The first 5 rows are patterns. Each new row is the sum of 2 different patterns, raised or lowered, with some noise. Before adding, each is slid sideways (what falls off one end comes back at the other) and multiplied by a number that may be negative. Names go in the order of the patterns.
In the rows, 128 means zero.
Known rows, each followed by the names of its patterns:
[154 110 118 136 130 125 140 146 104 134 160 159  97  98 156 133 136 146
 135 124 127 153 145 121 102 154 137 140 136 111 142 159 158 119 116 101
 123 150 114 136 132 101 116 158 125 161]	q_735
[133 136 116 132 119 120 156 135 133 154  97 143 140 121 149 133 129 134
 155 156 116  99 112 112  95 122  95 129 153 102 159 103 115 157 150 111
 139 117 143 109 101 102 113 156 109 131]	q_594
[120 152 135 117 160  97 103 102 119 116 157 157 147 107 109 126 140 161
 144  98 135  99 133 113 107 144 113 151 153 143 128 121  97 124 138 161
 136 157 105  95 139 123 158 115 160 143]	q_70
[149 120 102  97 120 153 145  98 141 113 140 136 105 132  99 127 125 127
 102 161 120 133 129 161 140 159 122 160 146 152  95 146 102 124 131 140
 154 126  98 154 126 133 107 130  97 141]	q_85
[109 153 128 110 121 118 158 126 116 120 136 113 113 128 136 152  95 102
 115 118 133 150 114  98 117 154 123 125  96 136 137 101 152 114 148 147
 153 127 125 142 146 105 113 113 153 140]	q_28

New rows, each followed by the names of its patterns:
[123  73  52  85  86  98 143 106  62  68  62  42 129 132  80  98  67  97
  54 100  95  56  67 134  93 101 110 108  86 102  73  69  56  99 123 116
  64  56  76 117 102 113  70  88 121  91]	q_735 q_70
[127 137 127 161 137 109  84 151 125 166 129 141  90 137 154 136 131 113
  99 157 126 110 138  99 157 129 128 154 124 135 120 113 108 175 156 142
 154 147 115 174 123 193 144 181 108 141]	q_70 q_85
[ 88 143 124 116 118 118 112  88 101 135 115 149 118  70  95  98 165 103
 139 103 116 153 100 132 128 103 108 116 109 106 159 162 110  86  82 138
 144 131 160  87 109  88 111 132  95 113]	q_70 q_28
[164 148 158 165 179 135 214 134 132 175 151 187 189 116 157 182 164 132
 153 149 169 174 179 147 165 122 166 135 164 127 158 125 137 164 134  95
 149 135 161 170 103 159 132 153 133 105]	q_594 q_85
[110  96 157 104 111 123 129 124 152 121 140 122 106 132 163 124 117 107
 136 114 127 116  89 135 163 132 154  96 103 160 131 124 121 120 149 115
 127 107 112 145 129 105 131 135 119 104]	q_594 q_85
[ 59  36  51 132 130  41  94  73  85  91  80  90  45  71  86 119  54 112
  86  88 104 103  69  89  87 128 125 111  45 117  56  84 120 107  84  90
  35  91 106 105  64  83  67  93  86 103]	q_735 q_85
[142 134 151 113 172 138 151 147  74 113 137 158 127 133 148 181  98 134
 118 134 182 139 130 136 102 134 146  77 157 118 147 127 132 109 134  72
 109 115 192 120 180 118  95 137 104 161]	q_70 q_85
[ 91  93  80 114 117  99 128 150 118  55  72 141 130 123  97 115  79 109
 115  98 108  66 146 136 127 112  83  98 131 141 123  95 102  78 103 100
 111 122  65 117 146  95 153 137  74 109]	q_735 q_70
[165 147 116 160 151  95 165 124 127  74  96 139 153 164 157 107 107 133
 162 173 137  75 159 112 143 122  93 151 137 173 148 133  99 117 112 116
 145 166 114 144 138  92 163 146 144 102]	q_735 q_70
[112 160  95 134 145  93 154 125 154 139 136 149 160 166 168 143 124 141
 162 130 138 135 157 132 106 111 182 131 134 112 161 142 142 138 126 175
 104 112 115 133 145 168 133  89 128 156]	q_594 q_28
[185 169 122  88 134 147 132 174 132 157 146 145 169 131 105 186 122 121
 117 110 137 182 179 141 106  97 128 169 149 149 112 119 101 162 120 138
 172 103 144 165 139 134 146 123 108 146]	q_735 q_70
[163 145 153 140 142  97  95 118 149 131 106 129 105 113 152 106 155 142
 152 133 101 117 101 116 100 128 129 129 121 134  91 137 112 133 141 119
 125 101 138 112  94 130 125 143 111  81]	q_735 q_70
[129 127 142 140 143 122 105 138 148 166 129 109 142 147 140 141 159 143
 170  84 145 144 140  99 138 119 136 102 101 146 178 126 168 128 110 137
 134 155 135 121 141 162 151 124 184 105]	q_85 q_28
[ 94 173 149 103 123 123 107 107 129 140 120  85 118 146 105 132 132 114
 127 103 120  95 130 115 164 134  95 162 107 137 172 153 102 131 116 115
 125 129 102 145 141 109 129 150 108  95]	q_735 q_28
[122 125 143 140 149 144 154 170 103 104 128 128 154 128 150 125 143 156
 160  96 103 187 142 146 179 113 152 153 149 169 135 115 163 168 174 128
 104 132 151 138 128  93 115 149 129 143]	q_735 q_594
[ 91  89  55 116 124  84 117  93  63  81 119  88  77  70  92 143  65 108
  84  94 119 105  39  71  97 105  87  96  55 117  66  73 103 133  54 127
  70  66 104  80  88 113  79  89  76 129]	q_735 q_85
[111  99 111 154 184 137 125 153 173 161 143  95 174 123 138 175 104 137
 175 160 151 131 171 179 136 139 111 179 157 118 161 155 119 140 134 145
 131 127 112 168 116 116 149 124 153 108]	q_594 q_28
[145 136 134 134 138 145 106 130 118 151 118 122 121 119 121 125 108 169
 125 156 133 147 145 106 104 143 104 104 119 118 132 176 102 139 113 145
 186 148  99 120 145 129 120 103 106 137]	q_594 q_85
[116 173 152 133 165 133 117 111 158 130 146 145 186 149 108 136 147 149
 157 128 144 101 136 135 146 140 128 149 156 168 129 119  96 152 164 187
 151 147 141 120 150 158 176 112 168 126]	q_735 q_70
[141 160 135 128 138 121 164 115  84 117  89 133 127 138 130 131 128 127
 108 145 147 106 107 176 128 118 137 122 129 132 136 134 132 145 128 123
  97 111  96 114 118 117 124  89 161 120]	q_735 q_594
[ 98 116 111  62 119  80 114 116  55  88  66  78 109  84  69 127  75  96
  98 116  83 100 106 135 115 124  96 113 100  87  82 130  94 122  77  89
  80 106  61 101  64 122 134 110  84  59]	q_594 q_85
[140 162 103 138 142 151  65 122  84 134 129 113 153 115  75 131 103 137
  97 105  83 131 122  93  90  94 129 109 107  86 123 103 138 120  74 113
 107 107 108  86 102 151  86 142 103 153]	q_85 q_28
[139 127  92  77  96 156 119 125 129 125 120  98 124 117  88  88 108 126
 124 104 107  91 122  67 111 133 103 119 111 115  60  94 141  89 101 104
  96 146 117 161 107 139 109 112 101 131]	q_70 q_28
[110 135 155 122  89 142  97 128 142 109 136  78 129 134 130  99 168 124
 131 117 132 160 176 129 159 135 132 105 158 106  97 130 140 173 117  95
 167 100 138  87 108  77 136 149 108  87]	q_85 q_28
[ 91  81 117 116 109  78 173 107 128 117 108 134  95 114 143 107 113 101
 142 131 172  75  77 117 137 152 148  90  80 146 129 128 110  85 152 130
 127 147 112 149 165 110 123 118 136 113]	q_85 q_28
[149 159 152 123 165 132 130 144 144 148 150 100 184 166 175 151 144 131
 143 146 150 146 127 131 136 120 173 140 140 127 178 160 161 175 110 115
 142 145 145 174 158 121 121 161 149 138]	q_735 q_70
[ 85  73 101  89  73  63  78  64  91  56  42  39  58  72 114  87  59  37
  32  39  69  65  86  49  49  58  48  40  61  98  40  94  78  87  50  41
  14  49  90  81  75  98  43  27  82  57]	q_594 q_70
[178 131 165 103 106 110 142 155 131 100 169 130 157 109 110 164 104 155
 168 156 146 102 114 149 147 148 154 170 123 112 124 164 183 147 161 138
 113 171 163 136 140 119 119 141 119 122]	q_70 q_28
[ 89  94 136  95 133  95 111 143  98 120 107  61 101 110 110 142 112  93
  96 121 101 118 114  91  96  52 112  55  99 141  68 125  89  75 149 140
 112 128 106  93  66  69 101 112 133  86]	q_594 q_70
[158 123 148 102 152 143 153  98 130 102 131 118 119  73 131  97 128  94
 147 121 133 137 103  99  83 127 152  84 103 138 153 136 127 101 109 116
 148 166 136 105  84 154 120 143 103 125]	q_85 q_28
[ 91 121  65  88 137  91  59  90 102 114  57  90  71  65 112  69 119  94
  86  72 103  70  75 117 105 115  88  33  92  96  90 136  83  65  84 134
 109  75  35  88  83  34 110  46 107 130]	q_594 q_28
[148 145 153 174 166 112 141 138 153 149 150 152 152 138 195 158 150 156
 156 167 151 157 154 130 146 134 172 176 138 162 175 136 150 155 148 120
 163 128 158 151 113 149 191 138 190 158]	q_594 q_85
[ 97 131 155 169 144  77 115 131 120 120 100 133 131 138 173 140 124 121
 123  98 134 146 131 123  99  74 136  96 135  97 174 120 137 149 125 107
 133 101 126  87 119 116 165 145 158 100]	q_70 q_85
[126 152 125 105 121 122 142 111 103 147 155 153  87 110 112 115 139 122
 144 123  92  91 171 138 159 156 103  95 143 150 123 108 136 105 153 143
 142 113  77 156 106 116 111 129 118 105]	q_735 q_28
[ 83  98  89 115 129 109  87  56 111 120 114 144  78 111 112  92 132 130
  84  88  54  97 149 134 118 137 121 127  91 114 124  56 104 144 110  65
 115  94 108  96 130 139 113 111  94 154]	q_735 q_594
[152 131 149 113 138 163 109 124 173 148 196 189 197 170 186 123 107 155
 146 189 161 125 115 151 172 155 168 165 191 194 151 151 153 133 134 146
 170 171 161 153 106 143 119 147 203 140]	q_594 q_70
[136 152 152 180 136 147 163 137 120 143 133 176 153 107 133 142 101 151
 127 143 169  96 115 129 126 125 141 141 142 149 180 163 146 142 151 133
 140 141 148 177 136 146 156 126 164 146]	q_594 q_28
[103 130 126 118 147  93 133 124 119 177 154 135 119 143 127 120  98 164
 146 146 130  87 123 147 124 158 129 133 176 110 156 114 134 128 160 134
 192 151 148  78 144  90 154 171 136 160]	q_70 q_85
[144 127 113 170 162 166 114 135 127 121 176 121 162 164 136 131 175 150
 184 154 117 124 162 154 125 173 159 105 148 163 186 117 106 163 146 138
 150 153 143 160 138 150 127 110 165 168]	q_735 q_28
[123 130 138 172 152 122 143 101 154 158 112 147 152  81 126 151 124 139
 152  86 123 121 113 114 171 134 129 137 151 148  75 102 182 112 138 155
 155 119 146 140 135 128 125 169 143 119]	q_735 q_85
[165 116 126 132 107 163 146 115 151 151 137 109  88 136 111  88 120 101
 118 138 103 156 122  94 135 145 111 142 131 134  92  91 125 111 152  89
 140 145 115 130 127 135 131 174 134 136]	q_594 q_28
[109 128 102 115  84  57  93 115 128  64 103 108 132  84  94 115  74 141
  90  85 104  79 121  98  80 135 112 117  83 113 139  68  74 103  93  81
  77  78 113 121  74 137  94  94 117  95]	q_594 q_28
[110  94 114 121 130 120  94 115 150 160 136 157 110 164 133  86 174  90
 158 152 124 116 140 126 150 102 131 136 168 147  87 165 120 111 118 130
 155 139 130 100 134 109  98 157 117 140]	q_594 q_28
[ 98 153 120 139 111 100 171 136 164 169 143 117 136 129 136 125 173 137
 180 104  95 165 117 175 109 148 125 127 156 127 108 187 114 118  88 114
 141 143 167 166 112 126 105 147 177 156]	q_70 q_28
[106 182 128 169 153 135 126 109 114 155 172 166 111  81 105 149 102 155
  94 147 173  98 171  85 101 143 146 118 165 124 137  84 105  82 138 182
 109 137 107 143  91 122 130 106 147 152]	q_594 q_70
[102 103 119 119 142 120 155  98 120 103  94 141  79 125 120 100  88 173
 111 146 139 133 121 146 112 143 140 150  79 135 130 135  98 102 157 126
 105 155 120 124  97 138 104 118 108 135]	q_735 q_85
[118 128  96  90 102 120 116  89  85  78 139 114 127  93  89 108 126 158
 104  62  64 161 112 102  90  93 112  99 141 111  95  97 139  97  97 102
  94  70 106  75  90  56  96  96 154  96]	q_735 q_85
[128 102  89 109 112 124 112  88 105 134 145 125 136 102 150 129  79 154
  85 150 138 113 100 127 118 136  87 116 128 162 133  84 145 115  99 109
 120 139 120 115  88 117 109  83 139 109]	q_594 q_28
[190 183 144 195 129 177 143 143 119 141 149 153 142 152 145 182 149 182
 161 177 153 140 181 171 155 171 155 195 169 186 158 164 189 177 160 163
 138 126 184 123 182 172 142 203 145 174]	q_594 q_85
[127 154 117 111  66  86  97 106 113  83 141 109 112 122 105  94 146  48
  84  75  90  66 111 103 125  63  70  81 133 112 130  77 102  68  91  89
 103  92  90 119 131 112 124  83  61  97]	q_70 q_85
[115 157 158 168 145 145 120 137 164 174 123 166 167 157 129 134 174 117
 164 144 109 129 168 166 109 100 183 152 161 135 137 153 119 161 174 142
 130 130 146 158 153 126 165 180 161 128]	q_735 q_28
[102 149 131 100 107 131 134 102  99 114  87  96 128 104  93 107 110 140
 100 111 140 129  99 138 111 121  83 106 101 109 134  83 127 140 138  97
 105  94 106 144 108 122 134  66 117 139]	q_735 q_594
[122  73 122 110  87  86 126 115 140  85  60  87  97  87 148  81  74 111
 108 105 112  79  92  90  94 155 114 135 151 140 136 105  93 145  60 110
 106 106  97 110 123 117  76 121 127 161]	q_594 q_28
[151 133 128 181 164 158 135 133 126 142 194 191 141 164 153 164 167 139
 145 159 143 192 169 121 133 136 141 173 169 180 197 152 130 136 162 181
 142 172 181 149 180 165 120 176 120 105]	q_594 q_70
[119 138 154 157 136 143 161 135 161 136 137 172 137 138 131 127 123 187
 128 152 152 153 147 196 135 193 183 155 106 165 124 137 156 168 146 146
 151 194 121 129 151 148 129 163 172 130]	q_735 q_85
[157 169  80 134 129 186 116 146 145  87 142 131 139 108 101 115 143 100
 160 130 135 127 109 169 106 130 142 157 106 107 128 138 104 108 115 150
 100 104  82 188 133 162 136 119  96 114]	q_85 q_28
[161 120 111 143 176 170 150 175 137 152 165 113 176 153 150 158 134 137
 175 145 181 141 192 178 172 180 209 202 189 132 160 112 131 177 186 183
 153 103 177 180 160 159 158 141 188 167]	q_70 q_85
[140 127 118 134 125 163 170 150  89 112  95  93 153 174 142 134  79 166
  97 112 116 103 100 150 111 148 130 126 124 163 108  75 119 138 151 135
  99  96  86 161 119 156  98 167 137 116]	q_70 q_85
[131 123 121 136 126 140 143 170 142 127 132 106 155 173 134 172 118 102
 143 154 173 108 135 129 109 117 133  93 146 133  92 136 104 110 176 165
 131 123 106 140 126 131 127  92 160  90]	q_594 q_70
[122  98 122  78  94 108 117 116  82  84 105 122  84 115 104  72 119 131
 101 147 101  98 105 103 122 104 110 124 105 126 117 106  65  66  97 108
  87 118 118  79 125 101 107 115  96 113]	q_735 q_594
[107 120 152 126  82 127 113 100  93 141  96  98  92 108 122  83  82 131
  83  91 115  91  85  96 105 101  68 114 131 115 141 130  83 116 115  84
 156  85 116 135  65  90 147 107 101 102]	q_735 q_594
[156 144 157 161 148 135 155 124 119 142 171 164 164 141 134 139 142 147
 178 116 136 126 115 156 154 134 125 122 153 161 181 159 155 132 199 165
  97 162 118 157 149 119 133 143 128 158]	q_735 q_594
